There are 10 hidden switches. A switch that is on adds its own fixed numbers to the row, and there is some noise. The rows also spread widely along 14 directions, which tell nothing about the answers.
Some rows, each with its switches (1 for on, 0 for off) after it:
[  0  15   2  11   5  -5   6  25  -5 -10   8   4  -4   9  25  10 -12  -7
   0  -8  -9 -15  13 -10   6   4  21   0  -8   6  -2   6   4]  1 1 0 0 1 0 0 1 1 0
[  4  -3 -13   1 -10  -2   3   9   0  12  -1  14   6  15  13 -13   9  22
 -31 -11 -20  -1  12   4  -6   9   3  -3  11  -5 -13  33 -19]  0 0 1 1 1 1 0 0 1 0
[ -3   0   8  -9  15  -9   2   7   8  16  -6  16   1  -3  -5   0  12  -4
  14   7   8  -7   2  -4  18   9  20   5  11  11 -12 -12  12]  1 0 0 0 0 1 0 0 0 0
[ 27 -31   9  10   5 -15   1  13   9   3   0   6  11   6  17   0  -2  11
   0 -14   6 -27   7  18 -10   3  13  -2  -4   8 -10  14 -18]  1 0 0 1 0 1 1 1 1 0
[  9  -5 -14  -2   2 -24 -25 -17   8 -10 -10  -1 -16  -2  12   1 -17  -9
   1 -15 -10 -16  11  23 -20  14 -10   7 -14 -30   9 -19   3]  1 1 0 0 0 0 1 0 0 0
[  5  -1  12  -7  13  -1   9  17   0  -4   1   4 -11   1   8  10   0  -6
  20  -6  18  -4   5  -4   5   0  15   7   1   6   2 -14  15]  1 1 1 1 0 0 1 1 1 0
[ 11 -14  14  12  10  -9 -10  -1  11  -7   2  14 -18  -5   5   6 -16 -13
  -2   5 -10 -22   1   2   6  16   8   6 -16 -10 -10   6  -5]  0 0 0 1 1 0 0 0 0 1
[-6  2 -4  0  3 -4  5 -7  0 -1  0  3 -8  4  2  7  0 -2  5 -4 -6  4  0  4
 -3 11  7  2 -3 -3 10 10  6]  0 1 1 1 0 1 1 0 1 0
[ 14 -11   8  -1  23   5  -6  10   2  16   7   7 -21  -8  -4   8  -9  -1
  -1  -1  23   1  19   0   5  -3  22  -3 -13  -3  -4 -34   5]  0 1 1 0 0 1 0 1 1 0
[ -3  16 -14  -2   0 -17  -7   1  -4  10  14   4 -22  14   5   7   1  18
 -21 -18 -11   1  26 -16   3  12  15  -9   9 -24  10   8   3]  1 0 0 0 1 0 0 0 0 0
[  6  -9  -5  -1   1  -6   0   2   1   3   4  11  -5  -4   5   9  -4  -8
   1  -2  -7  -8 -12   9   1   8  10   3  -8  -1  -8  -7   4]  0 1 0 1 1 0 0 0 1 1
[ 16  -8   4  -2   1  -4  -1  18  -4   4 -10  -9  -7   6  21   0   4   0
  -3 -14   3  -7  -2   5  -4  11  -3   8   5  -2   0  15  -5]  1 1 0 0 1 1 0 0 1 0
[ 17  -8  -6  -8   2 -19  14   6   5  10   0  13   4   0   8 -11   7   6
  -7 -10 -12 -10  -3  15 -11  13   1  -4   3  -1   5 -12 -11]  0 1 0 0 0 0 1 1 0 1
[ 10   0   6  -8  14 -33  12  24  -1  15  12   7  -4   0  11  14   8   8
  20  -6   5 -20   7 -11   2  15  17  -3   9  -7  16  10  18]  0 1 0 1 1 1 0 1 1 0
[ -8   4 -12  -7  -1  -3   3  -4  -6  -4  -1  10  -3   6  11  -1   3   3
  -4 -16  -8  -2   1   5  -5   4   2   2   4  -9   7   0   6]  0 0 0 1 1 0 1 1 1 0
[  4 -21   6 -14  21 -17  10  -4   6  30  -3  24   0 -13  -1 -19  18  11
 -10   1   2  -7  -1   7   6  21  15  -4   6  -1   8   2 -16]  0 1 1 1 1 1 0 1 1 0
[ -2   4 -14   4   8   9  17  -1 -11  -9  16  -6   1  15   5  -1   5  15
  -2 -25   9  10  21   0  -1 -14  18  -6   5   9   8  -3   6]  0 1 0 1 0 0 0 0 1 1
[  7 -29   3  -4  -7  -5 -14 -14   4  -2  -4   0  -1  -4   0  14  13   2
   2 -14  22 -14 -22  13  -1   3   4  13   8  -6  -8   1   0]  1 0 1 0 0 0 0 1 1 0
[  3  10 -12   2   3 -17 -11   4   2   1   2  15 -14   8  15  -3 -16  -2
  -5 -10 -15 -13  21   6   4  10  20   1 -10  -7  -6 -11   4]  1 0 1 1 1 1 1 0 0 1
[  4  -3  -2   3   0  13  11   4  -1  10 -11  -1  13   6   3  -8  -1  -6
   2   6  -4   6  -1  25   3   1   4   1  -8  19 -17  21   5]  1 0 0 1 1 0 0 0 0 1
[  7   7 -11   6   9  14  29  16  -8   6  13   7   8  -8   1  -4 -14 -14
   0   7 -14   5  -3  12  -5 -11   8  -6 -24  11  -6  -2  13]  0 1 0 1 1 1 0 1 0 1
[  1  -1  -1  -2  -5  -4   1   6   9   3  -8  16  -8  14   7   0   5   8
  -8  -4 -15   2   4   3  -1  16  13   0   3   4 -13   6 -10]  1 1 1 1 1 0 1 1 1 0
[  7 -11   3   8   7  -6   6   5  10  -3  -2   7   1   2   6   0   2  12
   2  -5  -5 -12   6   0 -11   8   5  -1  -1  -5  -1  22  -3]  1 1 0 1 1 1 1 1 1 0
[  5 -12  10  12   4   8   7   3   3   4  -6  13   0   1  15  -9  -9  -8
 -23   0 -16  -5  -4  14   3  15  12  -5 -17  14  -4  19 -32]  1 0 0 0 1 0 1 1 1 0
[ -3  11  -1  14  12   8  -7   5 -16  -5  12  -1 -20   6  18   9 -22  -8
 -16 -12   1  -7  15  -7  13  -3  23  -2 -19  -7   4  -2  -6]  0 1 0 0 0 1 0 1 1 1
[  7  -8  -8  -1  -6   1   2   1   2  -4  -1   3  -6   4   9  -6   8   6
 -16 -15  -5   0  -2   5  -3   7   1   6   6  -1  -3   7 -11]  1 0 1 0 1 0 0 0 1 1
[ -2   8   7  17  -2   7  13   5   7   0  -7  -2   6  12  -1   5  -7  -8
  11  21 -17   4   3  11   5  12   7   0 -16  17 -13  43   8]  0 1 1 1 0 1 0 0 0 1
[  3 -19  10  -4   3  -7   9  -6   4  -6  -2  11  -3  -1   4   6  10  -7
  10  -9   3 -11 -26   6   6  13  13   7   4  11   3  -1  -9]  1 1 0 1 0 0 1 1 1 1

New rows, each followed by its switches (1 for on, 0 for off):
[-4  3 -7 -6  1  2  9  3 -8  9  6  7 -3  5  3  7  6  6 -3 -8 -1  5 -2 -2
  2  2 11 -2  4 -4  1  5  8]  0 1 0 1 1 0 0 1 1 0
[ -9  20 -32  -2   9  12   3  -1 -20   6   9   3  -3  -2  12  -8 -13  -4
 -13 -15  -6   9  13  10   0 -12  13  -3 -12  -4   4 -23  12]  0 1 0 0 1 1 0 0 1 1
[ -2  -1   8   6   1   4  -1   6 -11  -4  -7   1   3   3  24   2  -6 -16
  -9  -5  -2 -14 -12   8  10   6   8   9  -7   6  -4  20 -13]  1 1 0 0 0 0 0 1 1 0
[-10   3  -9   2  12  -7   4  -5   2  12   7  19   7  -4  -4   1  -3  -4
   5   4  -6  -7   1   2  13   2  30  -2  -6   9 -11  -7  12]  1 1 0 1 1 1 0 0 0 0
[ -6   4  -1  -5   7   5  10  -7  -1  11 -12  -6 -10   4   1  -4   2  -6
   4   0  -2  18  -1  15   0  18   8  -2 -11  10  19  10   2]  1 1 1 0 1 1 1 1 1 0
[  7  -7   4  -1  -1  -8  -3   7  -7  15   5  14  -3   0  12   9   4   5
 -18  -9  -1 -12  -8   0   6  11  11  -1   7  -6  -2   9 -14]  0 0 0 0 0 0 1 0 1 0
[ -1   8 -16  -8 -12  13   2   6  -8  -6 -16  -9  -1  15  16  -1   4   0
  -1 -18  -2  11  -4  17 -12  -1  -8   7   5   2  -4  -2   8]  1 1 0 0 1 0 1 1 1 0
[-4 -5 -5  1 -6 -1 19  0  4 -1  0  6 17 12 -6  1 19 12  7 -4 -4 -2 -6  1
 -4 -1  2  1 13  7 -9 26  8]  0 0 0 1 0 1 0 1 0 0
[ -2   4   1   0   5   3  23  13   2   7   9   7  17   1 -11  13  11   4
  22   9   7   1   2  -2   4  -7  10  -1   8  11 -10  14  32]  0 0 0 1 0 0 0 0 0 0
[-13   0   4   7   0  16  -3 -13  -2  -5  -1  -2 -19  13  -7  20   3   6
   5  -6   7  12  -7 -10   8   7  14   5   3  -1   0  15   9]  0 1 0 1 1 1 1 0 1 0
[  4  -8  -3   4  15  10  -1   2   1  14   3  10   7  -9  -4  -1  -5   5
  -3   7  13   0  20  12  -1 -11  15  -4  -9  -1 -18   1   8]  1 1 1 1 0 0 0 0 1 0
[-17   2   1  -8   6   8  -2 -21 -16   7 -13 -10  -4  13   6  -9  10  -4
  -6 -16  16  11   0  13  18   5  12   4   5   8  13  10  -3]  1 0 0 0 0 0 0 1 0 0
[ 14 -14   9   3   5  -7   1  17   6   6   2   8   3   2   8  14   7  11
  11  -9  18 -16  -1   2   1   3  21   1   8  10 -12  -7   5]  1 1 0 0 1 0 1 1 1 0
[  0  14 -21 -13  -5 -18   5   6  -8   3   9   7  -7   2  10   3   1   9
  -6 -18  -8  -4   5  -2 -13   1  -3   0   7 -29  11   2  18]  1 1 1 1 1 0 1 1 0 0
[ 12  -5   0  -5   4 -11  16   6   4   3   4   3 -12   5   2  -3   5   5
  -7  -8 -15   3   4  -1 -12  15  -5  -5   0 -13  13  12  -4]  0 1 0 1 1 0 0 1 0 0
[ -8 -13  16   6  14   6 -11 -12   6  -8 -15   8 -12  -1   7   3  -6 -16
  13   1   6  -9 -11   6  14  14  17  14  -9  11  -6   0  -2]  1 1 0 1 1 1 1 0 1 0
[ 13  -7  -2  15  -4  -1  -9  14   6  11   7  14   2  12   8   5  -1  25
 -18  -8   3 -13  20   0   4  -1  26  -5   5   4 -28  10 -14]  1 0 1 0 0 1 1 0 1 1
[ 14  -6 -13   3  -4  -9  -3  12  11   8  10  14  -6   2  -4  13  -6   8
  -6   1 -13  -4  12   1 -13   1  12  -7  -9 -12 -19  -3   3]  1 1 1 1 0 1 0 1 1 0
[  4  -5   8   5   7  -3  -5   6   5   2   1   6  -3  -9   2  14   5   4
  10   4  13 -17  -4  -8   7   5   9   8   5  -8  -9  15  14]  1 1 0 0 1 0 0 0 1 1
[  6   2 -19  -3  10  -7  -4  11  -3  -8  14  16  -4 -11  11   0  -9   0
  -1 -20  11 -21  10  -3  -7 -18  10  11   0 -18  -9 -44  19]  0 1 1 0 1 1 0 1 0 0
[ -7  -4   8   5   3  17 -11  -8 -11  -3  -3  -6  -6  -4   1  13  -4 -11
   2  -1  25  -6 -12   4  13  -8   2  17  -2  -9  -8  13  16]  0 0 1 0 0 1 0 0 0 0
[ -9   6   6  18   8  16  -1   5  -4 -10  -3  10  -2  -2  17   2 -16 -16
  -6   3  -8 -11  -2   1   9   3  11   8 -15   7  -8  15  -3]  0 0 0 0 1 1 1 0 1 0
[  2   8 -14  10   4   0  -7   9   2   3   5  11   5  -3   6   5  -8   8
  -2   3  -3 -12  19   3  -1  -6  14  -1  -6  -6 -22  -2  15]  1 1 0 0 1 0 0 0 1 1
[ -2  20 -14  -3  14  -3   4  16  -7   4   5  15  -1  -7  13 -12  -7   2
  -8  -1  -7  -9  29  -1  -2  -5   3  -1  -6 -15   1  -4  11]  0 0 1 0 0 1 0 1 1 1
[  3 -16   6  -1  25   0   5  -8  11   3   0  22  -3 -16  -4 -19   4   7
  -7   2   5  -7  18   4   0   3   8   0  -2  -5   2  -1 -11]  1 0 1 1 0 0 1 0 1 1
[  4  -9   9   3  11   1   5   2   5   1  -9  15  -9  -3  14 -10  -9 -15
 -11   2 -19  -5  -4  10   2  18   8   3 -14   7  -2   7 -20]  1 1 0 1 1 0 1 0 1 0
[ -6  -1   0 -12   8 -26   4  -2  -4  14  10  21  -5   1   4   1  15   7
   1 -11   1 -16  -7 -10  22  16  24   2  19  -3   6  -3   6]  0 0 0 1 1 0 0 0 0 1
[ -4   4  -1 -12  -1 -20   6  -8   9  18  -4   5 -16   3 -12   5  16   0
  11   7 -10   7 -10   2   7  32   7  -1   4  -4  15  11  13]  0 0 1 0 1 1 0 1 0 1
[ -6  14  -3   0   2   0  -2   1  -4 -12  -7  -2 -16  11  13   8 -14 -15
  14  -5  -4   2   8  10   2   7  11   6 -15   2   4  -4  14]  1 1 1 1 0 0 1 1 1 1
[ 11  -5  21 -10  11 -18  17  14  14  17  -9  14 -17   6   1  -6  10  -8
   1   4 -18   2  -3  -4   9  36  12  -4   2  14  11   1 -19]  1 0 0 0 0 1 1 1 0 0
[-20   4  -6   6 -14  23  -9 -18  -1  -2 -10   2   2  11 -13  27   0  -5
  14   8   4  13 -17  11   5  -5  13   5  -5   7 -25  10  22]  1 1 0 1 0 0 1 1 1 0
[ 15 -15   4  -5  15 -10  14  10   3   0   3   7   0 -14   5 -14  11   9
   0  -8   7 -19   1  -4  -9  -1 -13   7   9 -21   8  20   3]  1 0 0 1 1 1 0 1 0 1
[ -9   1  11  13  14  -1   7   5   2  -6   3  14   9   7  11   4   5  10
   6  -5   9 -16  12  -8  11   0  25   0   6  14  -5   6  -1]  0 1 0 0 0 0 1 1 1 0
[ -8   2  -7  13  -1   5  -7 -11  10 -16 -12   2  -1  -2   5   3  -8  -4
   6   4 -11  -7   1  12 -12   7  -6   9 -15  -9  -3  20   8]  1 1 1 0 1 1 1 1 1 0
[ -6  -8  -3   3 -11  27   0  -5 -11  -7  -6  -4  -6  15   5   4   7   3
 -14 -15   5  10 -14   2   2  -6   0   9   5   0 -12  22  -5]  0 0 0 1 1 1 0 1 1 0
[  5 -10   5  -1   5   4  -4   4   4  -8   4  26 -22  -7   6   2  -6  -7
 -13  -6  -8 -11  -9  -8   5   7   7   9  -1 -10 -13 -19 -10]  0 0 0 1 1 0 1 0 1 1
[  6 -10  -6  12  -5  -2  -7  -3   4 -13   2   3  -5  -6   9   9  -5  -5
  -5  -5 -11 -17 -17   2  -5   8   0  10  -7 -10  -8  16  -4]  1 1 0 0 1 1 0 0 1 1
[ 13 -15  -8   8   1  15   6  -3   1  -3   7  -9   4  -9  -9  11  -9   3
   0   1   5   5   4  15 -25 -14 -12  -4 -17 -17  -3  19  11]  1 1 0 1 0 0 0 1 1 0
[ -6 -14   8   2  19   8  -6 -24   6   6 -11   4  -2  -8  -7 -12   1   5
   3   2  21   1  14  16   4   2   5   4  -5  -5   4  15   7]  1 0 1 1 1 0 1 0 0 0
[  0 -14 -12   0   7   0  -3 -17   4  12   2   4   2  -7 -12   8   5  14
   6  -5   9   3   0  12 -10   0   9  -3  -1  -9   1   5  12]  1 1 0 1 1 1 1 0 1 0
[  8   6 -12 -11   4 -11  -2   6 -15   0 -13 -22 -18  13  29  -6 -14 -17
   2 -21 -10   5  10  25 -13  15  -7   2 -17  -9  27   9   4]  1 1 0 1 1 1 0 1 1 0
[ -3   9   2  12  16 -11   6   4   5  -4   7   8  -7   0  11   2 -14  -1
   0   0 -14 -11  26   0  -4  13  12  -9 -17  -5  19  11   3]  0 0 0 0 1 0 1 1 1 0
[-12   0   0  14  -2  23  -5  -7  -9 -29  -3  -6  -3   3  13  15 -10 -17
   6  -9   9  -7 -15   4   2  -9   2  17 -10   1  -8   5  13]  0 1 0 0 1 0 0 1 1 0
[  7  -3  -3   3  10 -12   8   4  -4  12   4   0  -1  -4  13   2  -6  -3
   3  -7  -2  -8  -3  14   2  13  19  -4 -11   9  15   5  -1]  1 1 0 0 1 1 1 0 1 1
[  1   4  -4  -2  -2   7   0   1  -5  -4   3  -2 -15   3   2   7   1  -4
  -3 -11   4   3  -6  -5   7   1   4   8   4  -7  -3  -1  11]  1 0 0 0 1 0 0 0 0 1
[ 12 -16   5  -8  10  -6   4   2   3  12  -6  11   7 -16   4 -10   2  -6
  -3   4   5 -11  -6  16  -3   2  -4   8  -2  -8  -8   7   0]  1 1 1 1 0 0 0 0 0 0
[ -8   3 -21  -3  -5   1  13  -4  -5  11  13   9   5  10  -7   7   9   9
  -6 -11 -11  12  -3  -2   2  -2  25  -8   5  10  -5  -1   2]  1 1 0 1 0 1 0 0 1 0
[ -8  19  -3  -1  -9  11  18   5 -13  -5  -6 -10  -1  15  13   3  -7 -17
   1  -2 -15  15  -5  14  -1   6  -6   4  -9   6  10  30  10]  0 0 1 1 0 0 1 0 0 0
[ 18 -18   4  -3   5  -5  12  10  -3  -5   4 -11   1  -3   7   4   8   6
  10 -18  19 -12 -10   2 -13  -5 -10  10   8 -13   9  19  11]  1 1 0 1 1 1 0 1 0 0
[ -2   6  -3  -1   4  -8   5  12 -10   0  -3   3  -1   9  26  -7  -5  -9
  -3 -10 -10  -8   6   9   5  10   9   6  -5   6   6  15  -1]  0 0 1 1 1 1 0 0 1 0
[ -2   1  -8   0  -2   1   3   0  -8  -2   5   2  -7   0  12   6  -1  -7
  -5 -11   1  -3 -11   6   6   5  16   4  -5   2   2  -2   2]  1 1 1 0 1 0 0 1 1 1
[  1  -5   0   3   1   8  11   4  -1   1  -2  10   0   5   8  -1   1   4
  -9  -5 -10   2  -3   6  -6   5   3  -2  -3   1  -3  14  -7]  0 1 0 1 1 0 1 1 1 0
[ -2  -2  -1   7   1   4   9  -7  10   5   1   3   4   8 -11   6  12  18
   2  -2   2   7   2  -1  -1   5  13  -4   9   6  -5  14   5]  1 1 0 0 1 0 1 0 0 0
[ -8   5  -3  -1   4   3   1  -5  -3  10   2  15 -15   9  -1   1   0   5
 -10  -3  -6   7   9  -2  10  10  19  -4  -3  -1  -1   2  -5]  0 0 1 1 0 1 1 1 1 1
[  0 -23   7  -1   9  -8   1 -18   9   7 -15   4  11  -8   2 -11  14   4
   1  -2   3 -11 -10  19  -3  17  -2   4   4   4   9  25 -15]  1 0 0 0 0 1 1 0 1 0
[  5 -11   4   0   8  -6  -3   1  -2  21  -3  14  -5   7  10  -6   6  14
 -22 -11  -1  -6   4   4   5  13  18  -5   5   1  -2   1 -26]  0 1 0 0 0 1 1 1 1 0
[-2  2  6  9  5  2  3  5  1 -3 -6 -6  2  8  4  5  1  6  9  3  4 -7  7 -3
  0  2  0  5  0 -8 -6 42 15]  1 1 0 1 1 1 0 1 0 0
[  1   1   2   0   7   7  -9   2   5   7 -14   7 -12  -4  -1   2  -3  -1
   8  10  -2   1   2   4  -1  10  -3   7  -5 -12 -11  14  13]  1 1 0 1 1 1 1 0 1 1
[  2 -10  -5  -1   5   4 -19 -10   8  -4  -7   4 -18  -7  -7   8  -5  -1
   3   1   7  -2   8   3 -11  -1  -6   9  -8 -28  -9  -1  12]  1 1 1 1 0 1 0 1 1 0
[  0   2   2   2   7  10   5   9 -11   4   0  -9   1  -2   5  11   2  -2
   7  -3  17  -1  -1  -1   2  -7   3   4  -1  -3   2  18  14]  1 1 0 0 0 1 0 1 1 0
[ -3 -13  -2 -12  16  -2   2 -11  -2   5   6  16 -12 -16  -1  -8   3  -7
 -12  -9   4  -1   1   0   6   2  10   4  -1 -10   8 -14  -6]  1 0 1 1 0 0 0 0 1 0
[ -1   8  -9  -7 -16  -9 -14  -2 -12  -2  -9   2 -13   4  15  16  -7 -13
   0  -5 -10 -14 -27   9  -4  10 -15  15  -1 -30  -6  16  13]  0 1 0 1 0 1 1 1 0 1
[  6   3 -16  -4 -14 -21  10   7  13  15   7  20   0   2  -8   0  18  19
 -22   1 -37  -3  -5 -14 -12  21  -5  -7  16 -21  -7  28  -8]  1 0 0 0 1 1 0 0 0 0
[ -8   2   4  -6  16  10  10   1  -3   4  -8   5  -8   0   2 -10   6  -7
   1   2   2  10   7  -3  10   5  10   5   0   6   3   8  -1]  1 1 1 1 0 1 0 0 1 0
[  5 -14  12   6   9   2  -5  -7  -2   8   2  -8 -13  -1  -1  18  -1   6
   5  -8  24  -2   1   5   3   7  15  -3  -5  -3  13  15   5]  1 0 0 0 1 0 1 1 1 0
[  0   0  -8 -12   8 -16  -7  -4  -3  21   0   4 -14 -14   0  10  -2 -10
   4   3  -2  -3  -9   6   0  17   7  -1 -10 -17  14  -3  14]  1 1 0 0 1 1 0 1 1 0
[ 16  -2   3  -6  11   4  15  18  -8  -1  -1 -10   1 -14  11   0  -3 -13
  18  -3  23  -8  -5  16  -7  -9 -10  12  -8  -5   8  -6  27]  0 1 1 0 1 0 0 1 0 1
[ -6   3  -3  -1   6   4  -1   1 -10  -4  -4  10  -7  -5  13  -1 -14 -27
   0   1 -12 -10 -11   9  10   4   9   8 -18   1  -4   1   1]  1 0 0 1 0 1 0 1 1 1
[ 10 -10   3   4  11  -7  -2   6   3   8   0  11  -9   2  12  -1  -7   6
  -7  -7  -6  -9   9   5  -5  12  10  -2  -6  -6  -1   3  -9]  0 1 0 1 1 1 1 0 1 0
[ -4  -2 -11   7  -9  -4 -12 -18  -8 -12   9 -11 -20  12   5  26 -16  -5
   0 -20   0   2  -6   8  -5   4  16   0 -16 -12  14   7   4]  1 1 1 1 0 1 1 1 1 0
[  1  -1  -8   2   0 -20 -13  -7   3   9  -1   4   1   5   5   8   4  11
   2  -5   0 -13  10   9   3  13  15  -2   3  -6  -5   7   5]  1 1 0 0 0 0 0 0 1 1
[  4   5  -5  -1   9  -4   2  12  -9 -17   3   1  -7  -1  19   2  -9  -2
   5 -17   3 -15  15  -3 -15  -7 -12   9  -1 -25  12   4  14]  0 0 0 1 0 1 1 1 1 0
[-13   9   3   2  13  -3   2  -2   6  19  -5  17   4  -7  -5   2   4   3
   4  21  -7  -3   8   1   8  16  13  -5  -5  -3  -3  16  12]  0 1 0 0 1 0 0 1 1 0
[  2  -8   2  13  -3   6   3   5   4  -7   1   6  13   9   6   2   5  10
  -5  -8   5 -13   3   2   2  -7  12   5   5   8 -21  16   0]  1 0 0 0 1 0 0 1 0 0
[-14   7 -20  -1 -11  -2 -10 -25  -5  -2   0   5  -8  11  -2   7  -7  -8
  -6  -5 -13   6  -7  18   4   7  12   2 -12  -7  -6  -4   7]  0 1 1 1 0 0 0 1 0 1
[ 11 -10   6  -4   0  -4   2   8  -5  14   3   5  -5  -3   5   9   1  -5
  -6  -3   5  -8 -15   7   4   9   5   2  -1  -4  -2   4   3]  0 0 0 0 1 0 0 1 0 0
[ -6  21  -8   4 -14   1   0   6  -1 -18 -13 -12  -4  19  13  17  -6  -9
  20  -5 -10   2  -4  10 -11   8 -10  10  -3  -4   0  14  29]  0 1 0 0 1 0 1 1 0 0
[  4  -1 -14  -9  -4  -3  -9  -5 -12  18   0  -5  -1  12   5   6  18  33
  -8 -24  23   3  11   8  -5  -3   3  -2  23 -17   2   5   8]  0 1 0 0 0 0 1 0 1 1
[  0  -6   2  10   7  16  15  -7  -1 -16   0 -15   2   6  -3   0   8   7
   4 -12  11   6   2  -1  -8  -7  -6   6   3   0  10  21   4]  0 1 0 0 0 1 0 0 0 0
[ 4  2 -1  6 -2 -2 14  6 -6  5  5 -8  5  2  9  6  2 -2 -5 -1 -8 -1 -3  7
  0  8  3 -4 -5  4 10 38 -2]  1 0 0 0 0 0 0 0 1 1
[ 13 -21   3   0  10   0   6   1   6   2 -14   1   1  -6  14 -18   0 -11
  -7  -5  -4  -3  -6  23  -5  14   3   7 -10  14   2   1 -20]  1 1 1 0 1 1 0 0 1 0
[  9   2  11   5  10   4  -6  13  -4 -10 -14  -6 -15   5  22  -2 -18 -14
  12  -5  11 -13   7  12   3   2   0  16 -14  -4  -5   8  11]  1 1 1 1 1 1 1 1 0 1
